The first 9 rows are patterns. Each new row is the sum of 3 different patterns, raised or lowered, with some noise. Before adding, each is slid sideways (what falls off one end comes back at the other) and multiplied by a number that may be negative. Names go in the order of the patterns.
In the rows, 128 means zero.
Known rows, each followed by the names of its patterns:
[141 170 119 140 131 127 141 123 118 121 161 131 128 159 129 133 148 139
 136 118 134 125  98  94 118 123 121 146 140  86 114 132 132 128 107 146
 139 104 123 100 116]
(5)
[120 135 130 130 103 131 122 126 128 124 125 113  96 133 129 140 116 137
 113 151 130 119 119 141 144 141 133 118 112 125 155 140  95 110 156 130
  81 138 130 177 141]
(7)
[137 125 135 132 141 135 115 121 140 130 123 123 136 128 124 150 128 100
 125 118 148 143 152 122  98 104 137 114 130 177 127 136 107 156 146 162
 155 155 135 111 147]
(3)
[134 129 144 126 107 124 112 120 112 104 177 154 118 136 128 102 151 127
  91 107 148 107 118 132 108 101  79 129 147 117 117 136 134 164 136 125
 120 122 126 177 120]
(2)
[153 126  97 128 170 140 133 143 143 126 150 123 125 158 128 120 131 102
  90 126 163 149  79  83 124 118  79 149 109 123 135 131 105 115 124 118
 100 123 137 117 126]
(0)
[106 138  99 131 161 136 167 151 125 107 123 156 164 132 134 173 155 111
 129 144 117 133 119 136 102 160 128 149 121  85 115 130 153 130 149  96
 117 130 103 129  94]
(4)
[127 117 118 107 102 131 122 123 136 117 107 104 104 125 127 129  93 153
 151 128 124 136 130 103 126 142 137 132 161 162 126 122 143 144 107 101
 127 128 134 133 172]
(6)
[121 104 150 144 109 125 130 128 134 162 133 177  93 124 103 127 132 147
 131 127  79  80 129 114 129 145 116 109 115 129 127 177 118 131  93 108
 128 127 158 173 124]
(1)
[171 128 111 154 139  80 101 147 135 146 129 130 116 158 130 114 177 108
 132 122 106 117 131 130 130 148 125 121 127 110 119 115 165 156 136 131
  95 138 131 127  79]
(8)

New rows, each followed by the names of its patterns:
[133 106  70  83  90  87  92  93 102  72  90 140 113  36 100 153  92  90
  63 103 108 108  99 103 142  69  87 106  85  87 114 113 135  92  90  76
 115  76 118  79 110]
(7) (2) (0)
[102  94  87  84  82  89 115 101 123 118 152 116  66 100  78 108 129 126
 101  83 131 104  95 110 130  68  83  99 128 137 113 156 126  77  75  71
  68 106  79 100 142]
(3) (4) (6)
[111 144 154 141 118 184 139 121 171 142  95  80 128 161 193 171 105  99
 182 104  67 215 100 138 161 107 110 156 154 123 151 140 141 143 140 188
 128 139 177 194 148]
(2) (0) (8)
[ 79 110  46 123 126 106  75  97 114 128  88  99 132  72  75  88  85 117
 103  67  96  96 152 108 127 122 174  65  96 155  76  84 144 136  84 109
  52  90 114 118  55]
(7) (3) (8)
[178 150 148 169 153 175 165 145 126 191 129 131 137 139 151 161 159 118
 132 134 118 145 150 143 150 156 154 133 145 213 192 163 147 168 129 151
 198 177 145 158 148]
(5) (0) (1)
[147 172 150 107 116 131 152 120 106 144 107 116 153 151 127 151 162 137
 100 136 160 125 141 120 148 187 156 131 165  89  65 118 173 163 117 118
 128  98  66 148 118]
(0) (6) (1)
[159 128 106 101 113 117 142  81 104 140 139 116 102 184 108 101  91  85
  99  86 119 145 121  98 143 149 103  96 101 142  74  93 120  88 141 156
 122  38 148 110 112]
(5) (6) (8)
[118 163 145 118 152 129 166 163 153 117 136 132 115 141 131 152 124 122
 119  94  57 103 126 140 120 134 105 158 134 126 121 121 123 150 125 129
 116 139 162 172 101]
(5) (7) (6)
[113 135 133 182 154 156 150 165 132 111 138 126  97 147 118 169 175 136
 133 129 128 187 171 113 128 161 129 127 163 157 106  95 142 163 119 128
 166 153 205 156 129]
(5) (2) (8)
[ 81 126  82 101 142 177 156  95  79  88  91 107 150 107 122 147 120  75
  93 124 105 106  85 146 111 140 132 139  94  70 137 137 145 131 165 118
 123 112 111 149  80]
(0) (4) (6)
[ 75  95  80 106  49 106 113 115  82  99  74  66 101 122 136  84 112 116
  75  55 110 127  89 133  31  94  84 131 118 125 136 101  86  83 114 120
  85 106 131 103 101]
(7) (3) (1)
[142 172 144 165 115 170 145 144 187 180 129 138 165 136 155 151 167 128
 159 136 140 165 142 178 154 142 153 156 148 145 176 165 154 150 146 163
 146 168 179 162 157]
(5) (3) (8)
[161 139 144 198 137 171 164 170 153 111 141 153 163 118 148 205 168 147
 174 169 130 204 157 126 138 176 153 170 182 165 127 124 159 144 131 156
 177 171 203 175 121]
(5) (2) (6)
[123  94  93 111  81 109 113 134 113 107 112  92  91 140 156 109 105 120
 105 105 102 105 111 113 113 122  86 106 112 103 115  95  96 106 109 100
  63  86 112 123  88]
(5) (3) (0)
[ 67 105 146 192 104 110  66 123 117  67  86  78  89 123 116 113 151  87
 132 104  94  92 131 135 145  75  79 156  94  79 128 106  82 114  87 112
 146 136 100 104  89]
(2) (4) (1)
[ 88  83  81 120  92 105  96 125  98  60  92 101  78  97 143  78  78  74
  66  68  75 111 113  73 107  97  56 119 101 124  75  78  65  81  95 111
 135  98  98  88 107]
(3) (0) (4)
[168 140 142 149 136 146 141 151 160 154 150 132 169 147 142 146 148 175
 163 136 133 173 124 140 145 134 123 176 143 143 145 112 136 148 166 144
 156 138 112 156 132]
(2) (4) (8)
[127 104 109 116 103  97 109  80  96 106  97 100 101  69 110 108 101  92
 113 104 147 126 100  75 116 142 137  97 118 111  90 148 126  53  79 149
 116  71 120 121 151]
(7) (0) (8)
[126 117 141 134 170 127 128 112 125 135 157 146 164 130 113  98 121 111
 149  93 113 123 191 103 103 128 106 115 181 146  67  98 160 133  91 135
 144 102 105  49 135]
(7) (2) (8)
[134 126 144 150 168  93 142 150 160 144 152 126 101 121 112  99 184 162
 122 133 128  87 143 100  90 102 149  71 148 169 110 103 100 139 128 120
 138 157 148 201 178]
(3) (2) (6)
[181 166 126 189 169 141 144 166 160 139 157 169 149 164 187 177 169 139
 169 165 122 131 152 141 155 161 202 154 151 134 118 115 173 154 152 181
 130 139 124 141 139]
(3) (6) (8)
[126 111 133 138 108 191 137 131  76 148 143 132 137 176 186 185 167 121
 125 150 139 196 135 139 107 163 148 145 160 147 161 117  98 195 162 145
 165 146 132 167 147]
(5) (2) (1)
[161 161 172 156 177 169 106 144 166 135 133 180 122 121 149 160 122 155
 179 151 114 157 184 158 137 154 166 126 106 114 112 138 192 179 142  96
 169 149 173 144 156]
(5) (3) (2)
[ 80 121 115  51  13  18  94  77 100  90  96  96 124  92  87 119  80  82
 118  83  99  97 149 125  57  88  93 115  97  73 152 121 101 107 119  96
 153  67  64  45  92]
(2) (0) (1)
[ 89 110  77 109  97 107 129 104  69 114 101  68 160 100  88  86 139 102
 119 125 102  93  65 118 130  99 106  97 106 129  99 111 103 100  99 150
  85 109 108 119  98]
(3) (2) (8)
[165  98 126 116 107 101 144 156 134 137 122 117 103  83  98 101 168 152
 162 131  82 128 108 112  70 155 110 117 155 120  59  69 138 120 155  98
 146 142 149 136 129]
(4) (6) (8)
[ 77 129 110 133 133  95  95 114 122  99 117  85  61 154  87 135 111 128
  95 118 101  91 101 187 147 103 121  96  87  97 133 144 123 117  74 128
 150 147 130 106 112]
(2) (4) (1)
[113 128  77  85 119 131 142  68  87 108  76  44 128  83 107 140  97  89
 120 116  94  92 110 127 114 120 158 114  80 113 159 123 106 113 136 114
 143 105 106 110 119]
(3) (2) (0)
[137 149  46 112 114 173 164 124 145 129 127  95 154 129  97 151 134 162
 148 117 155 130 114 106 113 116 163 164 128 100 108 162 115  81  99 133
 120 132 165 100 114]
(7) (4) (6)
[ 87  75  99 104 140 107 133  76 102 117 126 130 132 147  83 111  73 139
 125 112 137  99 161 150 113 148 102  83  97  98 136 131 127 121 100  49
 122  92  91  83 126]
(7) (3) (4)
[114 111 131  81  89  68  57 133 105 115 106 144  78  96 123  58 125 149
 131  63  86 103 103 128 148  75 104 104  81 153  88 108 125 123 102 135
  96 122  93 114  84]
(7) (1) (8)
[ 83 112 131 127 140 122 121  79 151  86  88 117 104 108 128 152  93 101
 113 100  77  80 110 102 100 123 138 151 122 128 101 118  98 126 116 161
 145 110 112 116 148]
(5) (3) (6)
[107  74 115 108 100  86 149 104 108  89  72  71 117  91  87  91  88  72
  83  65  77  88  94  78 131 126  98 107 134 115  62  89 138 122 108  97
 121 104 100 104 109]
(5) (7) (6)
[106  92 135  87  99 117  76  58 104 102  86 153  42 111  96 113  90 136
 114  88  66  88 155  80  84 133 103  69  84  72  76 156 118 112  75  23
  98  78 136 155 117]
(3) (2) (1)
[ 77  89 114  92 127 124 104  72 110 101 164 104 126  90 110  75  96 131
 111  91  71  92 137 146 106 110 107  82 125 129  70 115 122  69  85  85
  77 103  94 109 112]
(2) (4) (1)
[108  57 114  93  62  81  85  75 101 119 112  74  86  93  94  35  64 112
 100 105 125  85 104  77 130  76  87  77 102 142 110 102  77 118  66 126
  99  91 106  94 132]
(3) (4) (1)
[122  92  84 129 111  77  75 116 118 124 151 131  71 122 175 148  80 122
 151 173 130 118 113 131 131  90 116 104 129 105  83 163 130  66 128 138
  98  96 108  70  98]
(7) (2) (0)
[125  74  38 104 143 123  75  46 111 104  97  25 104 101  52  89  96 108
 134  94 119  68  92 134 146 174 144 108  69  82 152 144  59  95 113 129
  82 109 116 149 107]
(5) (7) (1)
[141 137 131 160 123 148 150 157 148 154 123 157 149 151 148 160 168 146
 155 157 160 171 128 132 174 137 124 158 145 188 189 156 153 163 133 140
 159 176 161 141 122]
(7) (3) (2)
[109 176 152 179 143 168 173 155 158 156 184 174 173 178 152 138 134 187
 146 125 162 154 126 137 186 141 139 137 166 122  99 143 138 139 157 198
 153 154 175 157 138]
(5) (7) (6)
[171 151 154 182 134 156 170 125 161 185 161 188 188 146 131 160 176 160
 149 151 201 194 136 149 163 126 185 148 144 148 221 153 172 160 101 123
 161 188 171 165 127]
(5) (2) (4)
[180 237 192 164 122 141 174 232 191 182 215 150 205 210 131 173 170 138
 149 126 169 167 168 165 131  87 133 172 120 102 161 172 158 165 158 154
 151 156 114 167 151]
(0) (4) (6)
[145 149  99 124 182 141 111  77 112 128  96 107 123 158 119 109 150 153
 132 145 158 156  82 121 154 168 142 166 131 124 150 136 126 134 149 151
 145 151 148 137 101]
(7) (0) (6)
[138  98 134 108 163 149 105 153 156 166 169 164 167 115  96 175 151 113
 151 217 131 143 105 121 116 132 152 174 139 160 152  96 157 131 152  98
 154 103  92 142 141]
(3) (0) (4)
[103 118 188 138 142 170 159 126  94 146 136 162 124 115 104 112 113 145
 159 150 128 138 108 162 150 129 129 159 157 162 178 104 140 119 156 131
 122 110 176 163 104]
(7) (2) (1)
[131 149 126 116 106 124 150 166 135 161 163 138 123 146 160 152 163 140
 204 169 152 136 147 149 155 136 177 154 179 142 153 143 125 164 161 156
 125 135 122 133 168]
(5) (4) (1)
[ 84 121 129 110 124 112 106 131 142 105 137 129 118 135 111 119 116 163
 101  93 124 120 110 128 152 122 106 105 123  91  95 123 127 107 112 143
 108 107 121 117 118]
(5) (3) (6)
[129 139 115 129  96 167 120 131 146 134 115 124 154 161 126 123 143 122
 123 182 137 143 117 153 100 168 155 179 154 130 149 106  99 160 149 166
 129 119 142 156 133]
(3) (0) (1)
[132 146 126  92 144  70  87 137 153 110 157 160 132 125  99 120 122 138
  84 115 154  97 136 167 128 127 105 103  91  91  67 105 122 102 125 113
  66  82 106 118  87]
(5) (6) (8)
[126 119 129  97 122 101 118 145 103  97  82 119 117 108 148 155 113 113
 101 151 127  90 135 137 109 122 182 124 154  60 129 102 125 112 132 127
 122  96  92 118 119]
(7) (3) (1)
[ 95 140  93 111 111  84 153 143 151 141 143  90  76 116 106 125 118 142
  91 117 113  88  81 105 103 114  72 102 102 159  35  94 139  88  74 174
 147  66  97  62 139]
(6) (1) (8)
[ 90 106  97  70  45  91  93  91 123 113  62  59  72 101  97  97 104 113
  68 126  53  82 115 133  92 139 116  83  99  84 102  96 119  78 112 135
  54 117 117 137 122]
(5) (7) (8)
[118 108 130 147 169 155 138 112 109 127 149 195 161 143 134 103  90 137
 157 209 114 124 103 167 109 126 162 115 130 178 180 131 161 100 147 128
 140 125 157 157 105]
(3) (1) (8)
[ 88  96  98 130  95  86 105  47 107  74 116 105 100  94 113 100  72  91
  96 106 103 108  95  64 107 117  74 127 125  86 101 116  67 119 109  75
  87 172 106  75  92]
(7) (6) (8)
[175 168 160 111 152 122 168 175 144 153 175 144 128 157 156 124 149 147
 150 155 144 163 163 157 181 152 155 174 155 116 135 202 158 145 150 143
 175 137 135 190 156]
(5) (7) (0)
[135 141 129 140 120 134 113 143 126 145 150 111  91 115 134 113 144 131
 138 131 117 123 115 163 157 178 126 103 109 138 166 130 165 146 104 124
 109 107 117 179 145]
(3) (0) (8)
[ 88  96  60  97  71  95  99 104  83 115  89  82  68  73  90 101  92 118
  94  60  75 120 105 108 105 115  77 109 106  92 129  90  84  73  63  62
  96 136 127  72  60]
(3) (0) (6)
[ 99  86  78 119 128 100 111 110  87 115 119 117 107 111 100 122  79 109
 106 114 137  96  99  68 117 100 108 142 125 105 102 115  81 113 105  74
  98 114  79  90 107]
(5) (3) (2)
[101  84  93 112  94  83 101  69  90 117 105  96  90  76  97  90 108 136
 126  97  86 108  87 112 115 136 123  85 115  91 102 107  88  93  91  88
  97 118  97 130  86]
(3) (6) (1)
[127 131 100 104 122  57  70 130 131 100 108 139  81  67 129 113 126  96
 133 106 120 123 126 126 107 146  76 150 119 171 129 131 122 115 168 174
 145 143 111  70 101]
(0) (4) (1)
